The groups are shells around one centre, one inside the other: the same stretched ball of 6 dimensions in 8 sizes.
Some rows, each with its group after it:
-21,31,6,17,-20,-11,-7,25,-40,-19,25,-31,-19,3,-34,48,24,42,15,5,14,-16,11,21,-6,22 | Y
-38,0,5,-14,-20,-8,-7,29,-37,-16,14,5,-26,14,-12,18,-9,47,30,25,24,-40,-10,-3,1,28 | U
-33,46,4,36,-15,-38,-17,27,-39,-13,30,-27,8,3,-27,11,24,45,-2,-2,36,-14,6,-7,4,34 | G
-48,45,-2,31,-32,-62,-19,18,-33,-5,37,-37,12,-8,-39,10,38,60,3,12,21,2,23,5,4,25 | T
-11,47,18,61,-8,-47,-3,18,-27,-11,37,-39,-2,1,-28,29,48,37,4,-11,11,-16,23,23,-13,49 | L
-1,-3,20,-2,4,27,-3,12,-10,-17,9,8,-29,-4,-17,36,21,30,48,-5,25,-41,-20,27,-2,33 | G
-34,-1,10,-5,-5,-25,-10,29,-31,-11,9,26,-13,23,7,-18,-18,43,24,18,40,-59,-21,-28,1,46 | W
-21,-41,23,-29,5,31,0,15,3,-12,2,46,-34,-4,7,1,-7,34,71,15,36,-58,-44,8,9,49 | Y
-21,23,20,40,3,-46,-4,30,-32,-11,22,3,-4,25,5,-14,3,34,7,1,34,-53,-6,-21,-8,64 | W
-20,20,10,11,-15,-11,-3,26,-38,-18,20,-17,-24,11,-23,39,13,41,19,9,14,-31,5,15,-8,29 | T
-36,1,20,18,4,-18,-10,31,-18,-11,19,26,1,7,11,-31,-8,34,27,4,58,-48,-34,-31,14,67 | Y
-17,10,24,32,6,-11,-6,15,-3,-10,24,6,-1,-11,-8,-2,29,31,34,-11,40,-32,-20,7,7,60 | W
-46,8,-1,-17,-16,-9,-19,33,-40,-15,11,14,-8,13,-9,-6,-18,48,20,19,49,-39,-23,-29,13,26 | W
-3,41,35,87,5,-53,8,22,-17,-11,43,-33,-2,4,-11,17,50,25,7,-19,11,-27,18,22,-17,80 | U
-10,1,17,7,6,-14,-11,-1,7,-3,10,17,-6,-10,-12,-3,34,42,45,-5,31,-41,-15,15,0,40 | W
7,-5,22,4,8,13,-1,0,5,-10,8,10,-26,-9,-17,30,37,33,53,-9,17,-42,-14,37,-8,36 | V
-10,-9,30,22,9,-23,9,24,-14,-11,14,22,-27,23,15,-3,0,29,36,8,19,-69,-14,0,-14,71 | U
-21,-12,29,21,-1,-8,6,18,-1,-10,25,10,-21,-7,-2,8,21,32,50,6,21,-38,-16,20,1,67 | T
-11,41,23,68,-2,-70,0,16,-20,-5,35,-27,2,10,-14,5,45,39,4,-8,10,-31,24,12,-19,63 | G
-26,36,14,50,-13,-74,-6,11,-17,-1,33,-23,5,3,-20,-1,44,50,10,3,10,-24,25,11,-13,50 | W
4,6,23,20,12,-11,-3,5,-1,-8,11,11,-15,2,-8,11,32,33,38,-11,23,-49,-11,19,-11,47 | N
-18,14,18,25,-12,-6,1,18,-18,-16,29,-22,-21,-9,-27,41,35,37,34,2,11,-18,4,34,-3,41 | L
-33,-12,9,-23,-2,19,-15,23,-17,-15,5,32,-14,0,-3,-5,-11,39,44,10,54,-45,-41,-15,17,35 | L
-23,33,10,37,-21,-64,-5,6,-18,-3,32,-34,-6,-3,-33,24,52,55,17,8,-5,-15,34,32,-16,34 | V
-17,-13,16,-16,14,10,-12,23,-17,-13,-4,48,-15,19,14,-22,-21,32,38,3,57,-72,-46,-30,6,46 | G
-6,-23,17,-25,4,34,-5,3,5,-12,2,27,-31,-13,-14,25,19,36,66,2,27,-44,-30,30,3,28 | U
-19,27,17,45,-18,-49,-3,-4,4,-1,39,-37,-2,-28,-41,31,77,50,34,-3,-4,1,29,54,-8,40 | Y
-10,32,27,56,4,-22,3,36,-37,-20,31,-18,-12,18,-5,20,14,22,6,-11,28,-39,-2,0,-9,67 | G
5,-7,32,25,17,-23,6,6,5,-5,11,23,-21,10,8,-3,25,30,44,-5,16,-65,-11,16,-17,65 | V
-11,-15,19,-15,7,46,-8,14,-2,-18,7,24,-23,-15,-12,22,12,29,58,-5,45,-37,-41,17,14,35 | U
7,16,31,46,7,-20,9,14,-12,-13,25,-13,-24,6,-11,33,38,26,29,-11,4,-42,7,33,-21,60 | N
15,34,31,62,10,-7,4,9,-7,-15,31,-30,-12,-11,-27,46,61,22,25,-30,12,-20,7,46,-14,54 | Y
4,20,23,31,9,-5,-2,15,-17,-15,17,-6,-16,5,-14,26,29,28,25,-15,23,-41,-6,18,-11,46 | N
-40,-4,6,-13,-19,-9,-8,25,-27,-13,15,8,-20,5,-12,10,-3,48,35,23,28,-36,-13,-2,6,32 | W
-11,13,25,28,14,15,-6,33,-24,-21,18,12,-8,7,2,4,0,19,23,-16,56,-45,-36,-14,9,61 | T
-33,22,4,6,-7,-28,-18,29,-39,-12,12,8,-1,19,-7,-11,-7,45,8,7,46,-44,-14,-29,4,33 | L
-13,8,30,38,10,9,-1,23,-7,-17,27,3,-7,-11,-6,10,24,21,35,-16,44,-30,-27,10,9,67 | Y
-34,31,10,30,-7,-20,-13,38,-43,-18,26,-8,1,13,-10,1,-1,35,2,0,48,-31,-14,-24,8,48 | G
-14,23,12,23,-9,-35,-9,3,-8,-5,22,-14,-6,-8,-28,18,47,48,28,-2,13,-23,11,26,-8,31 | N
21,20,34,51,11,2,9,4,1,-15,26,-24,-24,-12,-26,55,63,22,39,-26,1,-27,7,59,-19,52 | Y
-53,26,3,21,-31,-45,-10,32,-40,-12,35,-25,-3,2,-24,11,13,53,11,22,23,-12,10,-3,6,38 | U
-37,37,15,55,-20,-67,-3,27,-31,-8,41,-32,2,5,-19,6,31,46,4,8,14,-17,21,4,-6,57 | V
-30,-4,20,14,-3,-27,-4,17,-6,-6,20,16,-9,0,-1,-12,14,42,39,10,30,-42,-14,0,3,57 | N
-16,-3,21,10,7,-15,-1,27,-23,-13,10,25,-20,23,11,-8,-9,32,29,6,35,-65,-22,-15,-6,58 | N
4,23,22,38,-3,-32,4,5,-12,-9,24,-24,-21,2,-25,40,51,38,28,-6,-7,-32,22,44,-24,41 | T
-10,16,18,27,-3,-38,-1,13,-18,-8,19,-6,-17,12,-11,14,27,41,24,3,9,-44,9,16,-17,46 | N
-9,17,17,29,-6,-49,-2,2,-7,-2,21,-10,-12,2,-19,14,45,47,29,2,1,-36,18,28,-18,41 | G
-35,39,5,36,-29,-51,-10,11,-22,-6,38,-43,1,-15,-43,30,53,55,15,7,6,3,29,30,-3,28 | V
-5,20,20,32,-7,-12,0,7,-9,-12,28,-25,-17,-13,-31,44,52,37,34,-8,5,-17,11,45,-9,39 | L
3,21,22,30,5,-16,2,21,-28,-16,16,-7,-24,21,-9,28,18,30,18,-7,14,-51,2,13,-20,46 | T
5,15,22,20,12,16,0,28,-32,-23,11,2,-27,19,-7,32,5,21,22,-12,31,-53,-19,6,-10,45 | U
1,-11,39,35,11,-5,15,13,5,-11,23,8,-30,-2,2,20,31,23,52,-5,9,-49,-10,34,-12,75 | V
2,32,26,56,1,-27,2,8,-8,-10,33,-30,-9,-10,-28,36,59,32,24,-18,8,-19,15,41,-13,51 | L
-27,25,0,4,-8,-36,-23,9,-20,-4,12,4,5,3,-20,-9,21,53,17,2,38,-33,-4,-10,2,22 | T
-57,8,-3,-13,-24,-25,-22,23,-27,-8,18,8,2,-4,-18,-13,0,58,26,23,46,-23,-16,-20,19,25 | V
-10,-25,27,-7,13,26,2,23,-8,-17,5,37,-31,8,11,4,-9,24,54,3,40,-64,-41,0,3,58 | L

New rows. What belongs after each?
-19,15,20,33,5,-31,-11,8,1,-3,23,6,7,-11,-10,-14,36,39,30,-10,38,-31,-12,4,5,55 | V
-3,-4,32,28,24,-15,0,20,-6,-9,10,35,-12,18,21,-25,1,23,33,-9,44,-72,-31,-16,-5,76 | T
-26,39,11,49,-12,-74,-11,10,-16,0,32,-23,11,0,-23,-5,46,51,7,-1,17,-21,22,7,-9,46 | G
-44,51,0,35,-21,-50,-19,39,-57,-16,31,-27,9,18,-21,2,4,47,-16,6,40,-20,7,-28,4,35 | Y
-24,-19,7,-32,-11,18,-11,2,1,-9,6,19,-24,-18,-23,21,21,49,62,14,25,-31,-21,27,8,17 | Y
-22,37,19,52,-10,-36,-2,30,-35,-16,36,-30,-6,6,-19,23,27,35,6,-4,21,-21,10,9,-6,54 | N
-24,20,15,29,2,-43,-13,15,-13,-4,19,8,7,4,-5,-21,22,42,19,-3,40,-40,-9,-12,1,52 | L
-48,21,-3,2,-30,-43,-18,13,-23,-4,25,-15,1,-10,-33,7,28,63,23,20,22,-10,10,7,7,19 | G
-1,9,27,37,10,-40,0,4,3,-2,18,8,-9,4,-2,-5,37,36,34,-7,17,-50,-1,16,-15,61 | W
-14,34,23,54,1,-31,0,34,-37,-17,30,-18,-8,17,-7,14,16,27,3,-8,27,-37,1,-3,-9,63 | L
9,26,24,47,4,-45,3,0,-6,-5,22,-18,-15,5,-19,27,55,37,24,-12,-4,-39,22,38,-27,47 | Y
4,9,28,35,-1,-25,12,9,-10,-11,23,-16,-33,7,-16,42,41,34,36,0,-11,-41,17,45,-26,52 | Y
-2,12,27,31,7,14,2,24,-19,-21,22,-6,-22,0,-12,33,21,22,31,-13,28,-35,-16,20,-3,54 | N
-38,35,-2,10,-26,-27,-16,28,-47,-16,25,-26,-7,7,-32,27,13,51,6,13,25,-16,9,-1,1,18 | T
-17,17,20,36,4,-57,-6,12,-10,-2,19,8,1,12,0,-20,24,42,19,-1,26,-49,0,-6,-10,59 | G
7,2,30,22,26,16,0,27,-19,-20,6,27,-21,21,13,3,-4,15,30,-17,46,-70,-37,-10,-6,64 | V
-32,12,13,17,0,-36,-14,22,-18,-6,17,18,4,9,2,-28,4,42,20,4,48,-46,-19,-25,6,53 | L
-15,8,16,9,-4,15,-5,21,-20,-19,18,-4,-21,-5,-20,33,18,33,36,-2,29,-28,-16,19,3,36 | N
-18,22,12,11,3,7,-11,39,-48,-24,12,6,-14,24,-4,11,-16,28,8,-3,51,-50,-26,-25,2,40 | U
-19,-16,14,-18,10,-5,-10,18,-14,-9,-4,47,-17,20,14,-25,-17,38,40,9,47,-73,-37,-25,1,45 | V
-35,14,18,26,-1,-21,-7,39,-34,-16,23,10,-4,16,6,-15,-11,32,14,4,50,-45,-24,-30,8,64 | V
-35,34,8,36,-15,-62,-14,16,-23,-3,29,-16,9,2,-20,-7,31,51,9,5,26,-22,12,-4,-2,42 | N
-30,7,12,5,-11,-10,-4,32,-36,-17,17,3,-20,15,-7,13,-6,39,24,14,30,-43,-12,-7,0,42 | N
-21,14,7,-1,-12,9,-10,21,-29,-18,16,-9,-19,-2,-27,35,15,40,29,4,28,-25,-9,15,3,22 | G
-43,39,11,48,-22,-63,-5,36,-44,-12,39,-30,1,13,-16,5,15,46,-3,12,21,-20,17,-9,-4,54 | U
11,7,31,34,21,-3,1,8,2,-11,14,11,-15,1,-3,10,34,23,38,-21,28,-51,-17,19,-10,60 | L
-28,52,8,58,-26,-77,-8,8,-21,-2,43,-53,7,-11,-43,26,66,56,4,1,-3,3,43,33,-12,35 | U
-16,45,15,59,-10,-68,-6,11,-19,-4,35,-34,5,0,-27,13,53,46,5,-6,8,-18,28,20,-15,47 | W
-35,39,3,22,-20,-17,-15,31,-45,-19,29,-28,-3,2,-31,28,16,43,4,3,33,-11,2,-1,6,26 | T
16,-9,45,39,35,19,9,19,4,-17,13,29,-22,7,17,2,14,7,46,-25,41,-67,-39,8,-6,85 | Y
5,-9,30,17,15,16,-2,-4,22,-7,14,16,-15,-24,-13,16,48,28,62,-18,28,-35,-24,39,2,52 | Y
7,-34,38,-2,28,49,9,22,2,-20,1,48,-38,7,20,7,-8,11,65,-9,43,-75,-55,7,1,70 | Y
-18,18,28,56,-7,-53,8,17,-11,-7,38,-21,-12,0,-12,14,41,37,25,3,2,-28,17,26,-14,70 | V
-27,47,1,26,-14,-25,-20,26,-43,-16,24,-25,4,5,-31,19,20,44,-2,-5,38,-16,3,-6,3,22 | Y
-8,-8,15,-11,-1,26,-6,6,-3,-14,9,9,-26,-14,-22,34,27,36,55,-1,24,-33,-20,32,2,27 | V
-3,2,32,38,14,-22,0,5,12,-4,21,12,-6,-9,-1,-6,40,30,43,-13,27,-44,-13,19,-4,68 | G
-45,38,10,46,-23,-67,-5,34,-43,-11,38,-29,0,14,-16,3,15,48,-3,15,18,-22,19,-9,-5,53 | U
-54,26,-7,0,-37,-49,-18,20,-36,-7,26,-22,-2,-2,-35,12,19,65,14,26,18,-10,16,2,4,14 | U
-13,15,15,21,8,-34,-13,10,-9,-4,11,16,2,8,-3,-18,20,40,23,-7,39,-50,-13,-10,-4,47 | G
-10,-2,17,2,-6,-1,-1,7,-7,-11,15,0,-27,-5,-20,32,30,40,47,5,10,-35,-3,33,-8,34 | L
-23,30,18,42,-7,-13,-7,23,-21,-16,34,-23,-1,-12,-25,23,35,33,19,-9,32,-11,-4,14,7,49 | V
-3,31,21,41,-2,-20,2,24,-33,-18,25,-24,-20,14,-19,39,27,31,13,-7,11,-35,10,20,-17,45 | G
-3,-12,28,10,2,15,6,5,7,-12,18,4,-30,-16,-16,36,38,31,60,-2,11,-33,-12,46,-4,48 | G
-34,-8,17,8,-15,-22,-1,10,0,-5,25,2,-15,-16,-15,8,31,48,50,16,15,-25,-4,25,3,48 | T
-28,14,11,12,-21,-12,-1,23,-30,-16,27,-21,-23,-1,-27,40,21,44,28,13,10,-20,6,24,-4,33 | V
-46,15,0,-7,-10,-16,-23,35,-42,-14,11,19,2,16,-3,-21,-22,45,11,13,62,-43,-29,-44,16,33 | V
-39,32,9,40,-16,-72,-15,10,-11,2,33,-16,16,-8,-21,-16,42,55,14,5,25,-15,14,1,1,47 | U
-16,41,18,58,-7,-37,-7,13,-14,-9,38,-34,6,-14,-31,21,55,38,14,-15,22,-7,12,24,-2,49 | V
-6,-11,37,34,8,3,10,9,13,-10,27,5,-21,-19,-6,19,41,25,58,-8,18,-33,-16,38,-1,72 | Y
1,3,26,24,8,4,-1,3,8,-10,20,1,-15,-18,-18,24,46,30,49,-14,22,-30,-12,37,-2,49 | L
-30,25,4,11,-12,-12,-17,22,-29,-14,20,-9,-2,-2,-24,13,17,44,17,1,39,-21,-9,-2,8,27 | N
-30,22,14,32,1,-55,-12,25,-26,-6,19,13,7,21,6,-33,2,41,7,3,43,-52,-10,-32,-2,59 | T
-25,31,6,30,-24,-66,-9,-2,-10,1,30,-32,-3,-11,-39,22,61,60,23,9,-6,-10,35,37,-14,25 | Y
-18,35,15,35,-2,-21,-5,41,-52,-22,22,-12,-12,29,-6,15,-5,30,-3,-3,35,-45,-6,-19,-7,49 | U
-29,16,21,39,2,-39,-6,28,-20,-9,26,6,2,10,3,-20,9,35,17,0,41,-42,-13,-18,2,69 | G
15,11,33,40,17,-2,7,13,-8,-15,17,-1,-24,7,-6,28,33,20,33,-18,16,-51,-7,28,-18,60 | L
4,7,22,19,4,4,0,4,-2,-12,17,-4,-22,-9,-22,36,42,33,44,-10,14,-33,-5,39,-9,39 | L
-16,14,21,34,-16,-21,3,3,0,-8,36,-31,-16,-26,-36,44,63,43,43,0,-2,-4,17,56,-6,42 | U
